The rows of a group lie close to one hidden flat surface of 12 dimensions, which may be shifted away from zero. Surfaces can cross.
(in the rows, 128 means zero)
Known rows, each followed by its group:
153 121 157 134 122  99 148 165 164 171 122 137 136  82 146 122 109 156 153 101 152 => (0)
137 128 144 173 152  91 114 160 135 127 147 132  84 151 162 144 118 115 117 158 156 => (2)
131 118 101 147 125 108 103  90 110 108  93 131 145 134 121 140 158  67 122  73 165 => (3)
115  97 140 163 147  96 117 140 114 173 125 125 134 102  98 103 111 107 118 173 146 => (1)
184 119 114 160 131  97 100 161 124 179 147 150 113 135 139 129 140 119 110 161 156 => (2)
153 102 123 117 141 157 168 150 118 113 113 173 136 139 172 104 110 152 153 158 120 => (3)
126 142 132  98 157 106  96 164 102 168 157  83 168 120  80 127 154 168 144 136 151 => (0)
131 113 119 209 157  93 102 115  90 151 123 115 132 105 103 120 121 115 158 152 160 => (0)
162 133  97 124  89  82 131 114 171 144 116 164 151 164 110 147 132 162 150 175 135 => (0)
136 172 120 130 125 136 136 108 146 127 147 135  88  99 140 168 102 141 165 104 129 => (4)
146 128 156  73 117 109 140 178 140 148 132 133 159 161 131  92 133 134 124 157 130 => (1)
144 135 107 115 117 152 150 112 139  97 126 175  75 145 170 141 119 150 136 170 119 => (1)
125 147  97  85 151 159 120 123  78 141 166 111 114  65  95 134 142 188 129 110 134 => (4)
108 142 156 137 121 140 113 115 191 131 122 121 131 132 132 153 115 122 142 132 108 => (4)
144 114  89 117 195 132  76 127 123 162  57 162 159  93 144  99 139  73 110 128 149 => (3)
 94  94 151 125 141 161 102  95 129 102 167 175  89 116 137 111 135 102  83  92  86 => (3)
125 120 118 118 104 133 148 130 124 164 108 111 184 114  93 168 132 135 157  97 146 => (2)
107  96 177 106 135 146 113 135 139 112 151 153 118 122 148 119 152 150 141 103 134 => (2)
122 120  98 104 153 180 132 131  64 105 110  97 161 122 121 145 151 134 164 138 179 => (2)
 76  98 133 110 157 178 116 147 101 118 114 108 120 162 134 165 156 109  95 172 133 => (4)
144 152 118  90 111 127 135 149 130 149  95 108  95  73 145 129 138 101  88  99 176 => (3)
126  84 147 126 129 162 122 143 111 120 124 149 137 155 163 190 173 121 167  76 172 => (2)
103  91 157 140 114 146 129 115 110 113 164 166  67 150 134 108 133 128 115 192 107 => (3)
174 171  79 101 126 140 121 108  66 129 160 150 106 159 118 121 135 102 145 143 116 => (3)
169 102  83 166 133 123 147 140  54 110 107 134 115 131 158  93 152 154  98 114 133 => (1)
170 164 117 123  93 138 147 127 161 103 135 119 136 137 149 119 115 126 130 122 128 => (0)
138 153  85  90 151  88 138 147  93  99 127 116 137 169 124 161 145 176 151 139 170 => (0)
129  83 123 183 145 140 122 138 132 104  85 131 156 167 168 157 147 112 123 121 145 => (3)
159 139 110 148 119 131  97 104 137 156 120 149 128 138 132 169 154 141 165 101 123 => (0)
130 117 121 164 135 133 121 146 102 143 176 115 102 132 115 147 126 159 115 175 128 => (3)
132 130 123  76 130 164 115 118 134 118 135 153 161 179 120  84 143 143 112 165  55 => (1)
148  91 142 119 109 106 121 108 140 169  99 190 143  85 122  85 138 121 159 112 144 => (0)
135 124 150 121 105 127 138 165  96 130 174  83 173 183 103 155 154 129 142 104 143 => (1)
148 125 116 137 122 143 132 165 106 160 121  94 123 100 133 125 132 104  81 139 155 => (3)
 77 108 197 126 117 121 143 149 171 103 148 100 115 110 136 135 120 151 116 102 139 => (4)
139 143  67  98 151 128 120 137 129 139 144 139 103  85 124 186 132 184  93 117 156 => (1)
132 136 123 155 111 176 105 113 150 106 144  98 119 132 144 182 151 127 126 120 148 => (4)
116 131 132 129 173 109  73 117 160 100 191 157 108 142 137 163 144 155 104  74 110 => (4)
116 105 140 121 100 193 138 135 147 145 108 101 136  85 128 132 141 163 117 144 125 => (4)
138 139 151  92 120 155 144 149 126 131 119 122 132 116 153 109 127  89 124  93 130 => (0)
136 137  96 160 164 129  97 110  70 104 129 119 152 202 122 142 144  65 142 126 122 => (0)
144 111 133 128 174 145 132 168  62 126 125 138  94 115 173  95 134 107 117 125 151 => (3)
 85  94 160  91 102 145 125  86 115 110 125 158 146 148  97 104 147  64 137 108 114 => (2)
140 140 155 143 142 123 116 132 185 133 147 170  95 130 169 123 100 136 151 153 106 => (4)
146 157 109 137 182 115  76 128 171 131 137 137 148 148 140 110 132 175 102 122  62 => (1)
128 126 138 131 119 191  78 115 146 100 150  99 150 171 132 137 170 112 116 153 124 => (4)
109 116 146  54 100 116 156 145 137 128 123 101 168  81  90  67 137 185  97 114 131 => (1)
116  79 143 111 142 157 131 150 100 115 138 155  98 108 156 126 139 100 114 149 188 => (2)
142  91 132 160 146  97 103 154 136 135 170 160 149 188 133 137 145 141  85 116  95 => (1)
161 152 118 111  91 112 144  88 152 105  87 178 101 138 159  63 120  99 120 114  86 => (2)
 99  93 134 122 120 138 146 138 122 151 134 136 152 144 106 160 125 112 104 115 108 => (1)
130 130 122 146 136 104  79 108 179 121 136 142 115 105 133 155 138 109 107  97 164 => (4)
138 151  95 154  88 165 128  76 141  82 137 120  78 106 144 155 130 125 109 116 136 => (0)
127 137  94 116 137 124 142 103  46 117 117 138  99 132 116 123 142 134 157 122 127 => (2)
149 171 161  95  81 122 171 160 129 135 117  86 146 166 133  98 116  97 150 141 121 => (3)
137 125 104 108 119 169 119 107 105 110 151 131 110  91 127 140 155 150 111  87 141 => (4)
106 140  94 143 165 176 101 134 104 138 144  90 105 122 121 213 141 160 124 152 141 => (4)
100 100 158 130 129  86 118 134 157 165 122 153 157 148 102 149 127 124 140 122 117 => (0)
127 130 133 122 134  97 110 127  69 111 130 112 111 145 115 104 156  83 138 132 178 => (2)
148  92 114 124  95 155 156 126 110  95 111 164  86 109 181 136 155 117  94  77 166 => (4)
155 146 134 156 103 126 189 145  96 118 169 124 122 170 143 141  92 116 153 107  97 => (3)
101 121 131 175 142 108 148 123 131 136 116 148 107 160 130 147  85  96 133 181  99 => (2)
151  97 105 148 125 120 140 118  73 185  87 157 142 111 113 130 151 172 189 120 126 => (2)
 97 117 131  80 164 154 116 126 101  97 154 146 107 136 126 117 141 164 124 154 112 => (0)
122  66 118 139 119 151 131 126 102 140 138 176 109 123 136 179 145  85 112 112 171 => (2)
129  83 143  89 125 153  99 116 112 119 167 181 147 155 113  56 156 106  87 146  87 => (1)
130  96 136 166 122 173 127 141 117 148 182 109 170 126 100 105 111 100  73 128  76 => (3)
123  93  94 122 147 116 110  91 121  79 178 191 120 117 122 153 149 184 119  68 135 => (0)
134 134 169 113 121  87 127 141 152 133  99 102 169 112 119  31 126 132 127 126 119 => (1)
140 119 107 101 159 117  96 148 133 165 133 150 154 118 120 134 142 109  80  89 124 => (1)

New rows. What belongs after each?
130 137 151 101 116 169 149 147 175 134 170 119 160 102 130 115  99 147  94  82  72 => (3)
131 101 124 141 116 135 147 139  93  94 171 114 127 138 124 120 150 209 106 114 116 => (1)
127 115 146 169 171 112 122 176  89 159 132 100 113 107 141 116 117 104 110 130 148 => (3)
152 110 136 134 102 145 198 161 119 126 116 154 112 150 174 119  96 135 145 173 124 => (3)
126 133 127  90  99 113 101  92 127 174  62 153 148 157 101 138 175 105 184 134 129 => (0)
140  79 127 127  69 200 138 120 155 133  63 134 151 115 157 119 168 108  89 127 132 => (4)
115 107 129 126 129 146 122 114 115 137 157 157  91 109 114 126 117 121 132 195 147 => (1)
112 114 132 141 149  87 132 138  84 112 148 134 104 147 127 140 132 113 121 101 146 => (4)
140 142 138 117 116 108 160 164 144 132 114 116 139 144 152 160 116 103 127  82 148 => (0)
159 150 126  72 158 160  95 137 130 134 135 153 138 137 146  76 140 118 126 148 100 => (1)
155 148  94 106 110 176 109 112  92 174  84 138  77 114 142 155 171 122 151 161 147 => (0)
140 135 143 100 118 152 122 111 135 118 112 154 149 153 150 113 141  82 148  75 104 => (0)
140 179 116  74 166  93  91 126 128 111 105 134 107 138 144 133 160 168 185 129 165 => (3)
161 150 114 120 153 135 111 171  85 162 149  84 143 107 124 135 146 137 133 115 164 => (0)
163 103 139 147 139 138  76 132 162 154 182 174 127 133 140 119 153 175 114 126  93 => (2)
152 160 124 125 168 135  63 126 142 137 152 127 161 158 128 115 145 107 124 106  88 => (1)
153 141 133  93 113 149  95  83 137 122 111 159 166 158 122  74 154 112 174 130  93 => (0)
107  65 145 121 110 132 152 100 138  73  92 173 142 112 147  95 139 131 140 103 158 => (3)
188 152  88 139 102 108 136 125 122 120 122 119 151 124 126 114 128 121 140 129 171 => (0)
150 135 115 156 101 150 147 138 140 106 122 118 134 202 161 179 139 131 136 134 117 => (3)
154  71 127 173 110 124 149 151  67 115 163 166 103 182 150 134 147 115 114 146 150 => (1)
131 122 179 129 134 110 111 145 189 121 168 139 114 102 151 103 121 175 126 113 125 => (4)
149 120 115 119 124 147 125 136 131 140 140 134 145 108 131 153 144 165 136  97 143 => (2)
142  96  96 126 116 144 105 110  95 130 142 130 133  77 105 122 173 154  86  77 153 => (4)
 98 133 158 122 148 163 116 151 100 133 152  75 132 120 107  82 112  83  98 184 119 => (0)
145 118 114 194 136 120 106  99 107 130 121 139 134 137 130 134 129  82 148 107 134 => (0)
144 143 103 138 137 143 117 155 131 167 163 107 106  92 119 161 120 159  87 146 129 => (3)
117 135 150 134 116 107 175 152 125 112  96  92 115  96 148 121  99  82 122  97 177 => (0)
168 162 126 113 136 143 144 145 124  90 145 106 134 119 154  72 108 144 142 144 138 => (0)
141  99  76 120 143  96 133 126  78 110 150 155 111  90 111 131 140 168 109 128 196 => (0)
146 127  78  85 122 181  87  97 136 132 124 167 112 109 131 128 161 113  75 141 123 => (3)
112  96 133 137 150 164 122 105  98  82 114 159 111 155 165 136 153 117 155 118 134 => (2)
129 163 152 105 116 159 100 103 132  89 174 106 134 159 117 112 140 108 155 129 115 => (4)
124 143  79 135 142 146 143 113  92 135  84  95 135  93 110 122 123 162 124 146 115 => (1)
121 115 114 116 158 149  88 127 130 136 185 143 147 141 106 152 148 155  89 107  89 => (1)
100 123 142 114 114 134 143 110 157 108 136 134  81  73 128 112 114 182 125 160 136 => (0)
 72 102 209 161 120 113 131 151 152 128 175 100  91 125 121 123 117 148 108 145 109 => (3)
137  78 126 153  87 189 126 121 132 127 111 123 126  95 145 127 160 133  91 132 150 => (4)
143 103 120 169 140 154 126 160  88 128 168  87 154 121 121 133 139 148  98 116 140 => (3)
135 161 148 129 150 105 142 139 124 104  87 109 152 178 150  95 112 110 192 152 126 => (0)
 92 111 170 133  72 129 125 102 144 122 137 125  93 136 112 113 138  71  86 138 117 => (3)
116  88  98 122 102  82 149 135 123 148 106 135 160 124  87 135 138 136  71 119 142 => (1)
116 150 117 140 101  91 108  75 178  90 127 106 156 133  88 103 134 176 116 121  95 => (1)
 86 122 155 139 129  92 132 128 139 182 153 116 152 109  56 112  92 154 135 169  86 => (2)
119 119 133 161 129 111 151 127 133  87 143 121 130 138 139 133  97  91 105  99 138 => (0)
138 130 127 129 118 178 137 133 112 157  96 123 121 132 139 113 123 104 154 212 129 => (4)
159 112 115 123 163 162 153 161  83 127 148 147 139 110 156  97 111 140 127 115 118 => (3)
129 107 107 192 130 103 137  83 105 131  74 150 128 112 126 121 127 153 171 115 115 => (2)
125 127 116 134  96 112 170 106 159  93 103 155  80 119 152 121 108 173 132 174 128 => (1)
125 113 134  96 157 123  99 138 109 146 156 141 153 121 111 139 158 147 135  76 133 => (0)
137 132 154 148 127 164  93 121 138 153 161 109 136  81 120 111 135 120 129  86 114 => (0)
111 144 111 142  87 133 170 113 140 103 127 108 120 175 121 192 117 165 159 162 120 => (1)
155 121 108  93  80 123 135 112 101  80 158 127 132 124 120 113 175 145 100  63 168 => (1)
 94 137 148  94 107 115 106  75 168 117 160 163  96 109  97 120 124 136 124 123  99 => (3)
154 132  91 127 100 145 147 127 139 184 125 146 173 151 109 197 123 133 143 106  97 => (2)
126 106 137 174 136 113 116 129 105 121 171 113 102  68 124 137 136 141 113  66 173 => (1)
124 155 155 132  84 142 122  72 146  54 156 101 133 147 119  88 144 150 159 104 104 => (1)
142  99 108 119 128  88 126 145 132 152 103 155 163 153 117 104 137 116  79 132 116 => (1)
121 119 161 118 119 117 158 112 150 110  94 166  96  96 164  87 122 179 162  90 103 => (2)
104 108 139 159 110 122 138 131 103 147 144  99 149 148  89 163 125 101 140 139 142 => (1)
144 156 153 135 117  92 130 151 173 120 102  78 164 124 140 123 128 136 152 103 168 => (2)
126 105 112 123 140 106 149 107 102  71 125 170 128 132 142 106 121 110 128  96 153 => (0)
117 136 128 117 168 126 133 162 123 117 147 132 123 185 151 175 124 148 135 129 111 => (0)
 89 101 110  77 102 156 161 120 140 147 125 167 115 128 101 175 109 127 109 183 125 => (1)
